Every row belongs to one group in each of 4 separate groupings. Each group adds its own fixed numbers to the row, and there is some noise. The rows also spread widely along 13 directions, which tell nothing about the answers.
In the rows, zero is written as 128.
Known rows, each followed by its group in each grouping:
[109 146 119 121 132 183  90 141 116 148  74 129  79 112 119 145 166 106
 108 219 152 121 125 147 112  92 154 106 121 111 131  96 127 144  92  89
 140  37 164] => seli (1) j_749 (4)
[143  96 114 120 111 138 159 137 100  74 185 115 104 144  82 118  51 118
 166  72  72 175 178 132 146 175 133  72 139 114 121 127  98 112 144 146
 135 185 177] => Lun (4) j_373 (2)
[130 105 121 117 123 130 169 140 132 146 146 164 116 191 157 117  98 134
 127  66 153 150 110 116 120 138 115  83 112 157 120 141 118 179  82 126
 118 144 127] => seli (0) j_716 (0)
[159  96 113 115 106 131 156 123 131 140 115 123 139 207 184 123 154 113
 118 136 133  44 129 114 126  77 154 106 120 153 141  73  81 164 146  97
 129 128 102] => rez (3) j_829 (2)
[108 121  82  86 178 111 110 166  70  92 118 142  68  98 137 143 106 129
 138 109 132 175 175  84 149 210 120  92 166 103 135 111 172 107 107 137
 149 166 148] => Gol (1) j_91 (1)
[ 99 139 122  87 113 141 170 162 180 154 143 198  82 135 131 118  99 170
  91  82 136 179 114 122 137 151 138  84 124 158 135 193 173 136  73 153
 102 138 155] => Lun (0) j_893 (5)
[ 95 150  71 127 150 120 136 180  90 159 124 150  85 109 164 156 125 100
  82 111 128 179 115 128  71 198 150 126 165 177 129 150 163 113 137 145
 162 182 123] => Gol (2) j_893 (3)
[151 157 127 111 143 140 103 160 182 144 136 157 120 111 133 116 138 154
 133 147 172 128 128 101 167 134 137  86 155  89 171 102 181 122 103  92
 148  94 144] => rez (4) j_91 (5)
[112 123 119 137  82 138 172 160  95 111 120 124  96 150 124 142  90  84
 119 151  94 125 137 162 125 166 154  91  99 162 124 131  73 157 134 106
 145 113 150] => Lun (2) j_749 (3)
[113 148 152 148  81 162 116 153 196 104 111 147 102 169 117 107 104 108
 103 106 167 108 118 173 102  78 100 125 125 152  94 141 135 141  91 140
 139 148 144] => Lun (3) j_373 (1)
[150 107 136 174 101 170 120 160 173 158 134 130 140 159 115  95  99 129
 133 108 158 152 108 170  77  74 112  94 135 118 103 115 137 147  88 103
 140 106 159] => Gol (0) j_716 (0)
[136 160  82 151 106 134 133 138 171 145  58 140  66 121 184 174 104 137
  94 195 161  76 126 117 110 127 150  87 168 119 166  48 158 133 130  95
 158  97 106] => seli (0) j_829 (4)
[150 102 143  99 134 172 115 189 142 127 130 128 115 175 148 128 106 105
 160 140 180  85 117 144  99 127 103  95 117 134 141 107 124 180 151 125
 166 119 124] => seli (0) j_716 (1)
[137 138 122 106  86 148 191 160 137 175 161 162 128 115 105 133 116 126
 111 148 104 173 112 148 131 164 174 103 114 152 139 142 113 137 124  98
 122  90 167] => Lun (1) j_716 (5)
[119 106  87 101 133 166 122 148 152 171  97 154  84 142 157 125 151 164
 103 138 135 119 124 117  77  61 168  80 146 133 157 122 180 135 139 135
 136 101 142] => Lun (4) j_716 (2)
[ 92 126  95  81 129 172 129 148  80 127 104 134  22 105 105 177 107 112
 124 173  96 157 157 162  82 138 156 107 125 121 122 138 118 113 124 168
 130 104 172] => Gol (3) j_749 (1)
[145 158 135 122 148 135  84 196 170 154 134 146 136 107 126 118 137 116
 124 156 195 136 122 130 170 166 119 117 145 104 144  98 161 124  90  77
 171 104 147] => Gol (3) j_893 (5)
[115 100  91  30 147 153 154 184 121 136 145 171  41 123 125 168  79 152
 147 146 117 151 166 122 137 191 152  55 133  99 174 128 153 127 124 139
 145  90 159] => Gol (4) j_91 (3)
[126 169 101  90 167 142 107  97  83 124 116 128  50 110 144 165 179 140
 127 175 123 106 146  77 123 110 181  99 151 107 157 107 127 118 149 153
 120 112 134] => rez (2) j_829 (5)
[119 125 112 156 158 180  49 171  99 131  80  93 113 107 151 109 197 105
 110 184 165 111 113 133  88  94 142 117 144 131 130 110 152 118 144 112
 164 109 138] => Lun (0) j_893 (3)
[137 161 147 173  96 154 104 165 192 144 112 134 124 114 109 111 101 129
 118 153 161 152 108 146 155 119 124  84 123 111 139 126 147 139  73  83
 148  84 172] => Gol (0) j_893 (4)
[135 114 155 137 115 187  89 131 122 101 133 103 127 165  95  96 168  96
 129 154 146 106 131 171 114  57 131 117 111 133 102 120  92 146 115 111
 128 108 166] => seli (4) j_373 (5)
[147 157 125 163  98 134 148 139 181 148 130 149 126 158 144 111  81 139
 132  88 157 145 103 121 107 120 110  92 135 135 126 127 149 157  97 125
 137 140 125] => Lun (0) j_749 (1)
[140 178 104 121 109 142 147 121 190 162 126 150  83 162 172 164  97 126
 117 104 153  94 105 127  75 100 132 109 153 151 149 106 150 143 149 167
 142 160  94] => seli (3) j_893 (4)
[126 172 130 126 140 131 104 189 149 119 119 155 119  95 145 116 138 119
 110 153 180 144 119 110 176 200 125 116 136 127 139 148 158 117  93 103
 157 131 131] => Gol (0) j_749 (0)
[133 150  99 171  96 156 156 153  98 149 149 125 136  93 122 129 129  96
  98 130  96 186 101 157  71 166 156 144 151 181 111 154 123 101 150 136
 136 164 142] => Lun (0) j_91 (1)
[135  90 101 110 145 152 147 135  77 124 142 115 118 153 158 124 174 110
 125 120 104  99 140 119  72  99 165 118 153 154 119 122 106 119 197 147
 137 163 117] => Lun (2) j_716 (3)
[104 191  93 165 105 127 121 166 114 137  94 134  93  82 135 158 112  82
  98 158 129 177 109 136 125 193 151 103 124 162 156 132 154 139 118 103
 164 127 152] => rez (1) j_91 (4)
[132  87 126 101 103 169 155 171  94  97 131 116 122 173 134 124 151  75
 103 160 122  81 136 172  91 138 135 147 134 178  93 125  75 139 161 124
 143 160 119] => Gol (0) j_373 (5)
[133 130 125 117  94 190 140 117 178 168 117 141  86 148 117 125 146 162
 116 147 122 115 116 154  67  15 165  97 132 121 127 121 146 142 126 143
 106  80 164] => Lun (1) j_829 (5)
[136  98 126 116 102 191 127 139 152  95 150 116 102 122  97 110 127 136
 138 120  96 120 157 171  72  62 140 120 160 108 102 136 135  84 159 170
 122 147 169] => Gol (1) j_91 (3)
[123 141 110 165  89 138 136 135 196 155  93 158 100 116 145 109  94 182
 111 114 132 155 118 115 120  77 141  60 138 116 152 131 190 132  78 113
 114  96 160] => Lun (0) j_91 (1)
[139 174 128 142 104 129 153  98 153 171 131 155 140 157 160 110 191 150
  86 127 142 113  88 101 128  59 172 122 125 166 130 145 118 148 102 112
  99 115 126] => Gol (2) j_829 (5)
[126 115 136  85 119 133 147 150 108  96 136 141 117 170 132 116 134 107
 126 126 135 109 136 115 167 150 138 110 103 158 122 144  91 158 127 123
 127 144 148] => Gol (1) j_716 (2)
[129 133 105 124  95 177 169 163 142 143 146 146  92 137 135 146  93  95
 109 117 131 137 113 180  35 156 125 142 159 174 102 141 133 125 164 169
 148 167 110] => Lun (0) j_91 (0)
[123 172 112 100 167 186  81 102 104  95 131 120  46 135 127 162 150 104
 153 116 162 115 131 124  51  93 112 126 165 121 107 116 142 127 152 212
 141 173 121] => seli (1) j_91 (3)
[141  93 146 158  83 151 128 131 172  96 127 109 141 177 114  83  90 133
 140  89 121 112 148 158 127  52 114  85 125 115 112 107 120 145 108 109
 121 134 173] => seli (1) j_893 (1)

New rows. What belongs after each?
[138 111  80 149 128 123 157  85  98 119 130 133 105 176 140 125 108 132
 116  65 120 145 154 103  93 108 126 110 184 125  85  72 116 125 105 141
 119 185 125] => Lun (1) j_829 (2)
[157 172 151 168  94 161 125 109 150 145 147 112 138 142 118 105 163 127
 130 137 124 112 101 138 108  44 160 111 118 139 129 133 106 143 144 127
 122 114 147] => Lun (2) j_829 (5)
[138 165 107 171 126 128  93 183 121 138 137 107 143  72 137 114 138 114
 126 150 115 171 114 116 161 176 175  86 122 144 182 141 156 104 165  97
 170 133 163] => Lun (4) j_893 (3)
[151 167 159 135 106 214  62 175 199 116 103 105  94 104 115 127 140 119
 157 215 176  64 112 171  96  62 129 103 129  95 153 113 149 129 164 134
 171  73 153] => Gol (0) j_91 (3)
[ 97 153 102 125 163 158  53 143 112  96  76 122  42 121 137 148 140 109
 107 144 172 122 148 134  86 106 112 132 172 113 104 110 165 101 108 169
 154 160 137] => Gol (3) j_893 (1)
[121 149 124 104 110 163 123 157 128 113 133 125  59 103  95 169  74 102
 137 176 113 136 153 168 130 167 142 103 127 114 139 117 113 113 137 138
 146 105 173] => seli (3) j_893 (1)
[133  86 139 117  73 189 158 175 140  75 112 113 103 159 107 129  99  85
 113 179 121  64 157 205  77 126 117 145 150 142  85 102  82 116 172 132
 149 136 129] => Lun (0) j_749 (1)
[121 164 130 132  98 158 136 139 144 149 109 143  97 137 148 132 137 126
 113 148 142 127  86 130 107  97 154 105  98 174 141 170 126 159 124 143
 122 111 146] => Gol (0) j_716 (1)
[155 118 131 131 142 161 103 128 128 154 144 123 111 168 116 119 129 135
 155 131 155 125 132 132  94  65 123  88 146  87 120  78 122 156 102 108
 139  95 152] => Gol (2) j_829 (5)
[131 146 126  81 130 196 146 134 106 138 166 129  61 148 103 178 103  94
 159 155 122 121 136 168  50 131 139 110 133 124 116 120  86 143 166 177
 146 114 138] => seli (2) j_749 (3)
[123 154 127  98  88 131 175 136 129  79 139 137  87 119 129 135 122 118
 111 154  84 109 147 113 194 165 182  93 102 161 163 164  98 116 162 134
 122 139 150] => Lun (4) j_373 (4)
[131 178 123 122  95 152 138 150 129 114 118 120  81 123 133 167 114  80
 122 174 129 103 117 148 108 155 151 126 124 163 141 125 109 142 180 145
 160 142 132] => Gol (1) j_716 (4)
[116 189 126 154  90 147 104 143 154 129  80 131  72 100 119 154 107 120
 124 197 146 134 110 142 150 119 158  76  95 122 157 122 135 149 103 103
 146  66 179] => Gol (1) j_716 (3)
[136 160 115 125  76 136 170  99 160 140 118 149  84 122 122 144 109 148
 110 159 103 120 136 117 155  98 183  87 117 124 146 113 106 116 105 115
 100  82 154] => Lun (3) j_373 (1)
[124 139  85  99 145 143 123 180  68 149 143 112  70 119 142 183  97  77
 145 141 114 157 133 150  81 204 144 104 130 158 153 114 123 143 180 152
 175 155 135] => seli (3) j_893 (5)
[149 175 108 164 104 156 152  85  98 146 168 117  96 122 101 146 111 121
 145 100  87 191 112 139  72 116 151 111 139 137 103 147  97 118 132 179
 111 159 152] => Gol (0) j_749 (5)
[152 135 159  69 141 165 131 181 162 147 178 157 136 135 120 117 150 131
 141 150 155 112 121 134 141 136 139 111 131 120 150 138 130 142 142 114
 144 107 145] => seli (2) j_829 (5)
[113 183  93 177 146 134  76 175  73 127 120 103 100  49 115 140 146  81
  99 162 122 192 125 140 104 191 154 133 167 146 132 131 160  87 155 122
 176 161 159] => Lun (2) j_893 (5)
[152 144 117 151  75 174 159 109 166 148 141 123 131 136 124 130 145 124
  91 159 103 104 117 171  76  69 174 147 154 160 120 123 108  93 171 135
 115 125 135] => seli (4) j_893 (1)
[130 117 113 109 107 137 171 114 134 157 152 156 103 144 114 132 115 149
 110 116 108 159 147 137 144 116 155  96 140 119 115 113 104 116  72 110
  94 101 163] => seli (3) j_893 (5)
[150 133 149  84 119 133 163 158 187 128 173 182 143 145 120 103 123 148
 117 101 159 128 131 123 164 151 124 121 151 126 117 139 138 120 100 114
 122 147 140] => Gol (1) j_716 (5)
[119  76 141  77 123 178 155 220 133 108 187 152 138 121 107  84 124 126
 125  93  97 168 134 165  98 166 130 123 130 159 115 214 144  96 163 163
 132 179 163] => Lun (0) j_749 (1)
[ 89 124 138  83  99 193 126 164 128 110 126 149  55 153  98 134 114 115
 116 136 118 146 120 183  89 102 139 105  91 169 116 204 122 148 127 178
 125 121 180] => Gol (4) j_716 (1)
[156 135 102  74 133 177 160 108  89 137 188 124  68 137 106 176 113 121
 167 133  92 138 150 141  69 133 156 105 156 119 134 109  99 121 181 186
 127 134 137] => seli (4) j_91 (5)
[144 162 146 133 121 159 123 117  96 114 156 118 122 126 113 118 158 113
 134 149 119 146 109 115 149 122 156 118 101 146 124 164  81 132 126 140
 112 123 162] => Gol (0) j_829 (1)
[127  83 139  53 136 198 117 177 111 114 130 122  79 158 103 139 132  98
 146 182 143  84 161 168 100 123 126 113 133 113 116  91 105 150 153 131
 148  93 153] => Lun (1) j_893 (5)
[137 115 139 151  77 142 175 187 152 144 168 137 147 148 109 115  63 110
 126 107  99 170 116 184 108 154 136  96 111 159 130 152 111 149 131 100
 143 131 170] => seli (2) j_829 (1)
[148 125 128 166  89 129 141 156 194 152 141 125 143 158 147 104  83 148
 146  96 115 123 118 134 120  77 149  53 115 124 172 123 145 157 131 100
 138 114 157] => rez (2) j_893 (3)
[152 169  92 104 139 168 143 149 110 147 166 133  32 109 111 206  31 109
 190 136 131 165 129 133  61 209 128  71 153 106 151  97 134 140 183 185
 174 142 130] => Lun (0) j_716 (3)
[122 216 107 165 116 126  92 120 147 116  82 128  63  89 143 155 111 125
 133 153 157 132 111  96 145 131 151  72 126 120 164 110 161 143 122 133
 153 115 145] => Lun (1) j_716 (3)
[147 148  98  91 165 181 102  92  95  99 149 116  32 140 110 179 109 126
 163 141 136 115 165 121  68 109 126 112 185  82 120  75 125 103 163 199
 139 151 132] => seli (4) j_829 (1)
[144 150 123 113 142 155 110 135 115  81 127 118  75 139 136 158 121 101
 136 150 168  81 144 127 110 150 108 124 171 123 113  82 116 127 158 157
 157 168 106] => seli (0) j_716 (5)
[148 143 131 160  65 145 159 104 214 114 113 140 119 127 133 114 123 167
  82 153 112  75 141 143 126  46 164 121 174 110 125 107 134  84 132 111
 104 116 144] => seli (2) j_829 (1)
[140 183 131 165 128 155  86 157 124 177 147 123 154 125 134 116 169  99
 134 131 164 173  70 134 116 121 139 106  98 166 155 148 145 172 115 106
 155 108 149] => seli (4) j_91 (5)
[ 86 156  80 146  98 134 147 114 103 111 103 140  44 121 123 155  96 126
  80 121  87 181 138 144 111 144 166  97 138 163 117 163 125 104  97 160
 115 151 167] => Gol (4) j_893 (3)
[ 85 100 127  78 138 151 115 206  83 152 118 153  93 145 138 125 149 105
 126 141 136 166 111 139 149 149 155  71  50 166 148 184 114 180  86 106
 134  78 183] => Gol (3) j_716 (3)
[138 102 103 178 113 145 109 136  84  80 104  79 111 138 138 110 115 102
 145 115 108 121 150 135  91 103 125  99 146 129 113  97 116 128 158 134
 147 164 139] => Lun (0) j_91 (1)
[ 97 154 134 100  84 177 148 223 173 141 117 172  81 119 119 145  91 103
  95 163 151 142  97 191  98 194 129 116 110 182 133 185 151 151 130 138
 159 122 145] => Lun (0) j_749 (5)
[123 224 112 141 130 123  89 134 158 134  85 140  80  85 148 157 122 129
 131 174 170 136 109  85 169 158 147  84 119 118 184 115 168 146 110 114
 158 101 147] => seli (1) j_749 (2)
[166 164 124 138  98 126 126 192 184 139 140 121 146  84 151 125 105 135
 163 175 121 117 116 110 185 164 179  49 100 120 233 122 158 139 184  78
 173  86 153] => rez (4) j_91 (3)
[113 147 140  82 159 174  90 135 106 146 108 154  97 112 119 123 220 132
 102 210 172 114 124 109 142  82 157 131 132 110 120 135 125 124  76 101
 111  45 156] => Gol (2) j_91 (1)
[139 133  79 112  97 145 195 138 145 207 139 171 105 117 134 164 121 124
  80 157 102 158 121 148  84 139 184 125 159 143 127 104 119 102 109 101
 122  96 132] => Gol (3) j_373 (4)
[129  90  70 106 133 137 164 178  94 169 129 129 101 151 175 151 115 114
 114 122 109 138 126 137  53 166 160  98 151 172 153 111 144 141 178 131
 151 163 112] => rez (0) j_893 (5)
[152 139 145 107 124 156 130 119 162 132 137 151  94 147  93 133  93 145
 157 141 164 136 144 123 147 103 120  85 136  70 117  85 119 143  68 108
 122  75 171] => Gol (1) j_716 (1)
[126  90 120 113  78 175 189 172 161 111 139 166 113 137 105 118  94 122
  82 138 122 119 149 189  98 155 129 135 175 143  83 122 113  92 111 118
 126 133 138] => Lun (0) j_91 (3)
[125 134 150 128  75 135 177 127 146 106 154 144 107 172 104 118  75 125
 122  96 104 140 141 152 143 120 132 103 110 148 104 162  85 143  98 137
 108 141 167] => Gol (2) j_893 (1)
[143 157 106 116 107 152 143 142 130 140 134 114  72 111 142 167 106 125
 141 167 104 115 121 133 102 144 177  86 124 141 177 126 126 134 194 151
 141 126 140] => rez (0) j_893 (5)
[146 106 133 107 131 171 106 209 176 145 142 115 128 142 160 111 123 131
 154 127 143  96 114 147  84 105 128  84 124 138 176 136 177 154 199 140
 165 142 136] => seli (0) j_893 (5)
[153 141 143 135  79 166 138 157 239 104 134 135 101 123 123 118  77 155
 127 133 125  86 144 153 124  90 128  95 163 103 143 123 163  97 158 150
 138 143 146] => Gol (0) j_893 (4)
[126  82 123 103 134 199 108 168  97 136 128 119 123 137 108 118 174  93
 111 169 131 124 132 175  68  91 147 139 145 138  99 114 115 122 150 115
 142 110 162] => seli (1) j_716 (2)
[145 146 160 128 101 186 105 118 169  53 118 114  75 133 104 124 125 126
 136 167 142  58 156 139 142  75 122 109 150  95 112 109 109 104 145 156
 129 131 144] => Lun (0) j_829 (4)
[114 171 109 161  89 156 130 179 160 137 127 138  89  79  98 146  88 107
  91 145 118 173 123 193  65 157 136 134 179 141 114 139 172  88 134 141
 162 153 158] => Gol (2) j_91 (5)
[149 189 136 191  92 113 125 107 184 107 103 128 139 120 157 102 147 142
  98 131 147  84 116  97 157  78 152 120 155 135 137 115 142 106 137 111
 131 148 119] => Lun (2) j_716 (1)
[135  94  75 115 121 141 182 146 116 157 120 152  91 197 167 157  87 113
 111  96 142 124 133 151  32 148 109 120 182 154  88  82 124 154 122 140
 144 173  85] => Gol (0) j_749 (5)
[145 120 151  71 135 166 124 177 100 132 148 123 109 157 125 139 134  97
 167 190 152 104 124 132 169 162 136  90  81 129 149 120  74 179 129 101
 143  74 152] => Gol (0) j_893 (5)
[130 154  99 179  72 137 155 133 161 136  97 136  97 134 156 141  92 121
  95 138 133 121 115 146  97 125 147  99 139 153 131 118 133 139 114 116
 132 128 123] => rez (0) j_91 (0)
[153 175 142 102 133 183  88 183 208 159 110 156 113 123 150 137 149 127
 124 198 222  75  97 132 111 123 113 131 156 113 149  99 172 143 131 111
 172  89 109] => Gol (0) j_91 (2)
[169 107 115 115 128 161 131 142 136  80 132 104  76 146 125 159  72 111
 165 153 137  72 179 139  96 135 108 100 191  78 116  49 113 113 178 144
 169 159 115] => Gol (0) j_716 (4)
[101 135 115 174  79 145 117 129 173  67  82 134  59 138 112 120  75 140
  95 117 132 120 154 160 128  92 122  82 153 118 107 120 154 110  93 139
 136 141 162] => Lun (4) j_716 (3)
[133 106  99 120 120 161 126 140 104 113  99 111  64 143 130 159  90 114
 129 169 121 111 160 142 104 133 138  91 149 112 124  84 108 130 139 130
 147 119 149] => Gol (0) j_893 (2)
[153 105 104 115  95 152 176  86 144 125 143 120  82 165 129 139  87 158
 156  93  79 113 154 126  66  49 154  83 145 116 125 110 116 129 167 178
 104 149 148] => Gol (1) j_716 (1)
[122 169  93 114 126 143 134 134 127 133 141 142  73 125 136 146 107 129
 127 102 111 159 120 105 102 145 155  88 132 159 160 159 155 131 160 179
 142 171 140] => Lun (4) j_373 (2)
[127 111  98 149 140 132 117 136 121 116 125 143 126 147 138 105 126 131
 103  84 150 157 146 121 111 123 110 115 177 125 107 103 159 109  82 113
 135 162 132] => seli (4) j_91 (1)
[127 109 135  98 173 199  75 171 121 168 108 145 117 164 138 124 186 106
 116 192 218 103 108 142 104 103 114 122 136 116 109  83 121 161  72  77
 147  52 132] => seli (0) j_893 (3)
[129 202 154 124  91 138 150 133 170 103 166 160 126 132 120 117 133 113
 100 124 142 132 101 127 195 168 148 132 106 179 129 193  99 119 109 140
 118 156 144] => Gol (4) j_893 (3)
[121 100 117 140  98 138 147 142 179 125  93 154 119 174 174 102 126 156
  98 101 153  92 123 127 122  73 127  82 133 145 132 122 149 152  89 111
 116 126 120] => seli (0) j_91 (3)
[142 121  95  83 167 156 100 147 127 147 108 126  71 142 167 159 121 136
 169 143 163  98 143 100  72 101 126  77 154  95 169  67 174 160 165 142
 160 113 119] => seli (1) j_91 (1)
[138 231 134 172 120 159  65 141 167  98 145 102  72  94 102 151  79 100
 157 118 144 158 112 138 111 139 115 100 139 125 152 150 166 118 163 188
 176 180 156] => Gol (4) j_893 (4)
[130 117 107  60 158 159 110 191 124 137 122 133  96 117 165 145 154 127
 129 184 140  94 141 113 134 156 162 102 134 136 185 125 157 124 189 125
 161 116 131] => seli (4) j_893 (1)
[ 83 135  99  92 162 139  78 146 112  71  75 139  15 144 156 156 113 122
 115 120 168 106 162 118 122 132 108  92 143 117 124 119 163 131  99 174
 148 163 134] => seli (3) j_829 (0)
[132 147  97 160 132 142 111  92 115 107 103 131  96 109 121 129 157 134
  92 152 134 137 150 117 122 103 155 124 188  96 100  77 128  81  92 112
 118 127 149] => rez (1) j_829 (3)
[116 176 112 142 135 136  89 181  85 130 124 102  92  81 132 156 132  86
 128 177 119 152 118 136 130 184 163 100 115 151 172 140 136 136 173 122
 173 130 158] => seli (2) j_893 (5)
[106 110 103 135 123 119 143 135  77 108 139 120  96 133 137 114 116 135
 142  82  64 176 146 111 136 122 166  51 102 141 149 169 117 135 129 143
 117 146 175] => seli (2) j_749 (3)
[148 120 101 124 135 180 127 128 196 187 140 160 117 149 147 111 152 176
 112 106 149 129 110 129  44  33 157 104 179 117 135 121 183 109 135 144
 125 120 129] => rez (4) j_716 (3)
[138  94 141  89 151 186 112 118 106  92 154 122 107 172 109  99 164 123
 149 109 128 110 158 128 109  66 122 107 144 107  95 124 106 118 128 157
 121 138 141] => Lun (4) j_749 (4)
[153 152  88 147 128 117 150  91 149 178 109 143 128 136 172 128 162 158
 112 122 133 128 120  75 111  73 164 101 164 116 141  85 152 128 108 107
 113 117 112] => Gol (1) j_749 (4)
[141 173 159  63 131 156 143 165 153 167 184 165 140 121 122 126 164 125
 136 153 148 146  93 112 179 162 163 110  82 156 169 175 120 156 130 114
 122  91 157] => seli (1) j_893 (5)
[114 204 120 197  77 139 131 187 190 173 115 160 141  82 123 124 113 112
  68 148 148 186  78 170 103 154 144 143 141 171 133 169 176 116  96  92
 156 120 154] => Gol (2) j_91 (1)
[116 110 101 121 146 162  74 181 101  54 105  92  85 111 152 124 155 103
 122 150 110  87 160 139 103 129 153 109 156 141 155 132 157  90 216 165
 171 192 138] => rez (4) j_829 (3)
[111 182 143  74 128 156 141 106 103  71 148 155  24 146  88 172  88 106
 138 130 143 119 150 119 149 170 120 108 129 128 101 146  83 138 116 188
 124 150 144] => Lun (2) j_716 (2)
[119 131  89 113 137 140 128 172 151 160  79 157  93 148 171 152 122 114
 101 151 176 114 127 127  90 137 122 102 160 129 141  71 171 155 108  94
 166 111 108] => seli (1) j_749 (4)
[163 147 162 142 106 159 140 135 187 109 166 146 163 165 123  92 136 114
 121 114 175  95 109 135 141 114 119 131 141 136 105 123  98 130 101 108
 126 147 121] => rez (0) j_373 (3)
[140 119  86 158 100 123 162 154 128 102 131 121 113 104 148 133  91 131
 102 118  83 140 148 138 106 167 155 112 174 146 136 119 139  82 172 135
 138 190 134] => seli (0) j_829 (1)
[156 110  97 108 134 146 163 130  88 145 185 127 109 129 113 142 102 132
 160 110  79 175 146 122 113 154 174  74 134 119 149 126 100 115 154 134
 127 129 161] => rez (4) j_716 (3)
[108 109 113 162 110 150 105 142 161 122  90 129 118 160 164  79 163 151
  92  89 125 118 119 125 107  32 147  85 127 158 139 156 174 137 124 135
 126 151 145] => Lun (4) j_829 (4)
[102 147 114  77 143 171 103 212  95 122 131 133  65  83 114 159 123  84
 134 175 132 162 128 158 102 210 147 111 111 149 154 165 154 132 162 146
 172 124 162] => rez (1) j_91 (0)
[141 163 110 158 129 171  95 150 146 134 105 113 120 120 166 130 173  98
  96 168 167  86 103 143  68 105 149 146 166 156 130 107 142 109 173 135
 159 149 103] => rez (0) j_893 (3)
[137 111  54 165 110 132 136 143 111 171  96  92  94 124 185 160 114 116
 115 134  82 126 136 145  43  99 178  94 151 147 161  83 146 120 196 133
 156 145 124] => seli (3) j_893 (0)
[110 125 118  75 128 155 133 196  96  64 117 129  70 111 147 151 126  90
 114 168 121  90 150 137 127 206 141 131 136 166 146 159 126 113 189 162
 157 174 124] => rez (0) j_91 (1)
[146 123 123  79 117 133 196 174 177 159 151 183 136 135 160 123 126 153
  97 140 142 115 127 100 175 179 156 101 144 145 157 130 137 123 118  94
 123 113 117] => Lun (0) j_893 (4)
[126 179 114  93 155 151  85 108 136  67 116 128  21 129 128 166  97 130
 155 121 156  87 167 103 101 116 102 101 184  86 127 103 159 113 154 209
 155 183 122] => Gol (2) j_91 (2)
